The first 9 rows are patterns. Each new row is the sum of 3 different patterns, raised or lowered, with some noise. Before adding, each is slid sideways (what falls off one end comes back at the other) and multiplied by a number that may be negative. Names go in the order of the patterns.
Known rows, each followed by the names of its patterns:
[  8.7  -0.5   1.6  -1.1   6.3  -4.7   6.8 -18.7  21.2   8.3  -7.8  -0.9
  -9.4   0.2  -4.4   1.8  -0.2   8.8   2.5  11.9   2.1  15.0  24.8   3.7
 -26.9   9.6   5.4  -6.5 -26.9  18.7]
(6)
[  3.3 -13.6  -1.8   1.3 -21.1  -0.8  12.6  -4.8   9.7 -17.0   5.9  26.9
   8.3  -3.0   0.2   0.3  -1.7   9.2  -0.5   5.0  11.3   7.9 -24.0  -0.5
   8.9  -2.7  -5.8 -11.2  -6.7  -5.0]
(7)
[-10.5   6.1   7.9  -3.1  -2.0  13.5   8.7   6.6  13.6   2.2   3.8  -6.3
  -0.2   3.7  -2.4   6.2   5.1  -5.7   4.3  11.4  16.8   3.8  -4.4 -26.9
  13.6  -8.3  17.5  10.7  -0.3  -1.4]
(5)
[ -0.9 -21.7  13.4  25.2  -1.0  -1.0  -3.1  -2.5   0.3  -6.1  26.9  26.9
   7.4  -0.2  -3.7   1.0  -3.4  25.9  -4.4  -1.1  -8.5   0.9   5.1   0.2
   0.8  -0.1  14.0   4.0 -16.1  -2.9]
(0)
[  5.2   0.2  -0.6  -9.4   9.4   0.2 -26.9   0.8   8.4  15.0  -6.1  -0.5
  18.5   3.4   3.8  -0.7 -17.7   3.1  -5.4   3.5   5.3   2.2  10.1   1.1
   7.1   6.9  -0.4  -1.1  -9.9  -8.3]
(4)
[ 13.7   0.3 -19.3  -1.6  -1.8  -9.5   1.6 -10.3   1.5 -24.9 -26.9  -2.6
  -9.9  -1.3   4.4  -1.1  -1.3  -0.2 -26.9  -1.5   8.6 -11.2  -2.1  -1.1
  -1.0  -5.5 -14.3  -7.5   4.4   4.4]
(8)
[ -9.1 -12.7   1.8  -3.4 -11.5   5.3  -3.4  -4.9  -6.4  -4.5   4.2  10.3
  -3.3   4.8  26.9   9.3  -7.3  -0.5 -17.6  -2.1  -2.4   5.1   4.3   3.4
  -4.9  -9.2   3.2 -11.2   1.7   4.2]
(3)
[  0.1  -3.5  -0.9   4.1   1.2  -4.3 -15.2  -0.4  -0.5 -17.7  -5.3  19.2
  -1.6   3.8  11.2  -6.8   5.7   2.0 -15.0  -4.3   0.2  -9.4   7.0  -2.3
 -10.1  -2.2 -10.3   7.0   4.9  15.1]
(2)
[  7.5  -4.5  -6.3 -26.9   2.9  -2.2   5.0  -2.8 -13.4  -2.3  15.2  -3.5
 -12.2 -13.7 -12.0 -18.5   5.8   0.9   8.7  -7.1 -18.9  26.9 -16.5   0.0
   0.4  -3.8  -7.4  -1.4  16.3   4.9]
(1)

New rows, each followed by the names of its patterns:
[ 12.4  11.0  21.6  25.0  17.8  14.2  29.6   4.9  13.5  11.3  25.5  42.9
  -6.1  36.4  36.3  21.4  13.6  13.1  -0.3   5.9   9.1  13.1  14.5  28.5
  32.8 -10.8  19.5  10.9  29.2  22.9]
(4) (3) (1)
[  0.3   7.6  -1.2   3.0  -5.1  -6.5   8.6  10.8  -3.2  -0.5 -15.2  -4.0
   8.4  10.7  18.1   4.5  -4.5   7.2   3.0  -7.4   9.6   5.7   2.2 -16.4
   0.9   4.2  12.9  -3.3  15.5  -3.5]
(5) (0) (8)
[ 3.6 12.3 -0.5 18.5 25.6 23.8 17.2 18.0 23.9  7.7 17.9 13.9 46.6 26.3
 32.1 44.4 26.7 32.3  5.4 13.8 24.7  4.3  4.0 -9.3 36.3 41.1 14.0 23.7
 20.5 20.2]
(6) (0) (4)
[-18.5 -13.1   1.5  -0.9  22.3 -18.7  14.2   3.9 -19.1 -40.4  26.9   5.9
 -24.0 -35.7  19.6  13.8  -7.4  -5.2 -13.6   5.6 -10.2  -2.9  -2.2  15.4
 -12.0  -7.0 -18.6  -3.6  -8.6 -38.8]
(6) (7) (5)
[-32.6 -29.5 -35.9 -25.0 -30.8 -26.1 -28.6  -5.2 -24.8  -9.7 -37.4 -22.3
 -31.2 -28.6 -22.8 -27.3 -23.0 -46.3 -16.6 -34.3 -31.3 -23.2 -31.8 -29.9
 -43.6 -23.8 -32.0 -28.6 -27.1 -11.5]
(5) (2) (1)
[-25.6 -13.2 -33.9 -35.7 -21.4 -25.6  -4.5  25.9  -7.8 -14.3   4.8   4.1
 -20.8   4.6 -19.1  -9.6 -15.0 -10.9  -1.3 -22.7   3.6 -20.1  -5.2  28.1
  -1.6 -12.4   8.9   3.5 -29.1  -0.9]
(6) (8) (2)
[ -8.4 -18.7   0.5   1.3  23.0 -10.1 -24.3  37.9 -25.0  -8.1 -11.0  -0.6
  -7.6 -11.6  10.2  -3.5   7.2  -2.7  -9.1 -24.9  -4.4 -12.6   3.6 -12.2
 -21.3  -5.5   8.6  -7.9 -17.2 -14.1]
(4) (3) (1)
[  7.8  20.4  17.0 -17.3   6.2   4.3 -24.8  15.4  37.1   5.9   5.8   5.9
   0.9  11.4   6.9  27.9  28.0  14.2   1.9  12.4   3.6  -1.3  42.4  -3.2
   5.5  -5.8  19.0  12.5  -2.4   5.6]
(0) (4) (2)
[ -5.5 -26.1  -8.7  -9.7   4.8   8.5  17.6   1.6 -18.4 -22.1   4.6   5.6
   4.7 -14.4   0.1   3.8  12.4  -7.3  16.1  -1.6  -9.8  -6.9  12.5  17.0
 -29.7  13.9  -3.0  -6.5   6.7  13.9]
(8) (2) (1)
[ 16.5  18.5  -5.0 -22.0   0.7   0.7 -38.2 -17.0  -1.0   0.3  29.3   5.4
   4.2  -2.6  -9.2  -4.9   8.1   6.2  16.0   6.2  -9.7 -15.0  11.2  19.6
   2.3   2.9   8.3   4.0  16.7   4.1]
(7) (3) (2)
[ -9.7 -17.6 -15.6 -13.5 -16.4 -19.6  -9.5 -11.7 -20.5 -16.6 -35.7  -8.7
 -34.3 -19.1  -0.9 -34.0 -13.5  -0.5 -28.6 -17.6 -21.1 -27.9 -23.4 -15.1
 -22.4  -2.2 -12.7 -45.2   1.1 -12.6]
(4) (2) (1)
[-12.2 -10.2  22.7 -12.3 -14.3   0.4  -7.4  -1.6  20.2  10.5   8.2  -1.6
   1.5  -0.4  -7.7  -3.5  -9.6  -3.8   1.7  -5.5  17.1   4.6   4.0   0.9
 -14.8   4.0  -2.0  -1.0  20.5  -9.4]
(7) (5) (4)
[-17.7  10.1 -29.6   6.1  14.7 -17.1 -27.0 -13.2 -11.3 -16.4 -23.8  -7.3
   2.7 -26.3 -21.1 -22.1   3.5  28.7  -8.8 -40.6 -29.1  -8.6 -26.7 -26.2
   7.7   1.3 -14.9 -21.0   7.1 -25.7]
(6) (0) (1)
[ 20.0  13.5  -1.0   0.7 -15.6  -9.5   4.0  11.6  11.5  20.8  12.5 -27.8
   1.1   4.3 -15.7  -5.9 -24.9   3.3 -23.6 -13.7 -15.3 -17.1  17.9 -19.4
   4.3  13.9  -1.3 -18.0 -11.8  26.6]
(7) (8) (1)
[ 10.5   9.3  25.0   5.9   8.2  31.1  21.6  18.5   9.7  25.7   1.1  16.0
  16.1  18.5  10.3  -0.6   2.5  22.9  16.8 -15.0  -8.0  13.3  -1.0  25.8
  12.6  21.1   9.0  -1.7  23.7   0.5]
(8) (3) (1)
[ 10.6  12.6   0.8  -5.2   3.9   8.6  11.9   8.0  16.9   6.1  12.2  -1.8
   3.1  15.4   6.4   3.2   8.9  21.6  31.3  18.7  11.7   0.2   1.5  -6.8
  16.4  14.2 -26.7  30.8  12.2  18.3]
(5) (2) (1)
[ 13.2   8.5  16.7  35.7  31.3   0.1  13.6  -4.0   6.8  19.5   2.2  20.6
  20.8  -1.9  -5.0  24.4   5.4   8.2  12.2   1.5  22.7  23.8   6.5   4.7
  -0.5  -2.7  10.7   1.6 -22.5  -5.7]
(8) (3) (2)
[  0.5  17.2  -3.0  10.2   1.0  -1.6   6.2  -8.4 -14.5   6.8  -1.2  -4.9
   7.0  -3.0  14.9  10.0  11.4   5.9  13.8  10.6   9.7  -5.4   5.7  -7.4
  -3.5  -8.1   1.4   7.5  28.2   4.8]
(6) (8) (2)
[ -3.7  -4.1   9.1   3.0  -4.8   9.3   4.2  13.8   7.2  14.9   6.1  -2.5
   3.2   5.5   3.3 -10.0  -3.6   1.4  20.7   6.1  -4.8   6.6  -5.9  -2.3
  -3.6  -1.4  11.5  23.9  -2.5  -3.3]
(0) (8) (1)
[ 31.9  25.8   3.5   9.5  -0.9   1.9   9.7 -19.3  -3.6  35.1  11.0 -15.9
   3.4  17.0   6.7 -25.8 -17.1   3.3  14.1  -6.3  -3.9  19.4   0.7 -13.1
  -4.7   3.5   7.5  19.9  -8.8  12.0]
(7) (4) (2)
[-23.2  -8.4  -4.1  -6.4  -9.9 -21.5 -10.1 -30.9  -9.7   3.8  12.7  -7.5
 -18.9  14.1 -25.3  -5.6  -7.5  -5.1 -14.7 -10.5 -15.9 -13.6  -6.6 -39.5
 -21.2 -20.8  -4.2   4.2  -1.0 -22.1]
(8) (3) (1)
[ -2.0  29.2 -12.9 -18.1  19.6  14.7  33.0   6.0   2.3  14.3  14.9  -5.3
  -7.2  -3.0   7.4   5.0  -3.6  31.5  15.3 -12.6  12.7  11.3  22.1  11.3
   2.9   5.9 -22.1  -9.7  10.0  41.9]
(6) (5) (0)
[-10.5 -17.3  -3.0  -9.7 -23.4   9.3   6.1  22.8  -7.9 -12.7  15.4  -8.7
  -4.4  10.7  -0.2 -10.7  -5.3   5.7  17.5  11.2 -13.5  -6.1 -17.4   8.2
  -0.3  14.3   2.1 -10.3 -12.1  10.2]
(5) (8) (1)
[ -4.9  -7.7 -23.7 -11.0  -4.6 -19.4  -4.6  24.1  -3.9 -14.8  -1.7 -23.0
  -8.0 -15.7  -2.1   5.1  -2.7 -12.3 -25.0 -19.1 -27.9   1.4  -6.0 -16.7
 -18.2 -13.5  -5.6 -12.6   9.4   3.2]
(8) (3) (2)
[ -3.2   2.7  -7.4 -10.1  -9.5  36.0  24.3  -8.9  -6.1  37.7  23.1  -3.2
 -10.5  -8.7  17.1   0.6   5.4  25.1   8.4 -18.8   1.6 -14.8  18.0   2.3
 -26.5 -16.3 -14.7   1.7  -3.5  -7.1]
(6) (7) (3)
[12.1 15.0 -0.2 19.0 12.3 19.3 29.1 21.1  9.5  3.6 18.1 18.2 -2.0 15.7
  2.4  1.3 13.4 13.5  7.4  2.6 21.0 -8.6  2.3 23.1 10.4 26.0 -7.4 14.6
 36.7 20.1]
(6) (7) (4)
[-11.5 -13.0 -13.8  15.2  23.0  -8.6 -10.8 -12.0   4.9  -6.7  22.8  -7.1
   9.4 -12.6 -12.9   2.7  -2.4   0.0  -6.0   5.7 -13.5  -8.1 -22.4 -29.8
 -27.4  12.1  20.9   6.7  -1.9  -8.0]
(6) (0) (3)
[-20.7 -18.3 -19.8 -22.0 -28.0 -44.4 -43.0  -7.3 -22.5 -36.5 -15.7 -21.8
 -15.5 -28.8  -3.1  -2.2 -13.6 -25.9 -21.8  -6.9 -20.2 -26.9 -24.7 -23.2
 -25.6 -27.5  -4.1 -19.4 -25.9 -45.2]
(5) (8) (3)
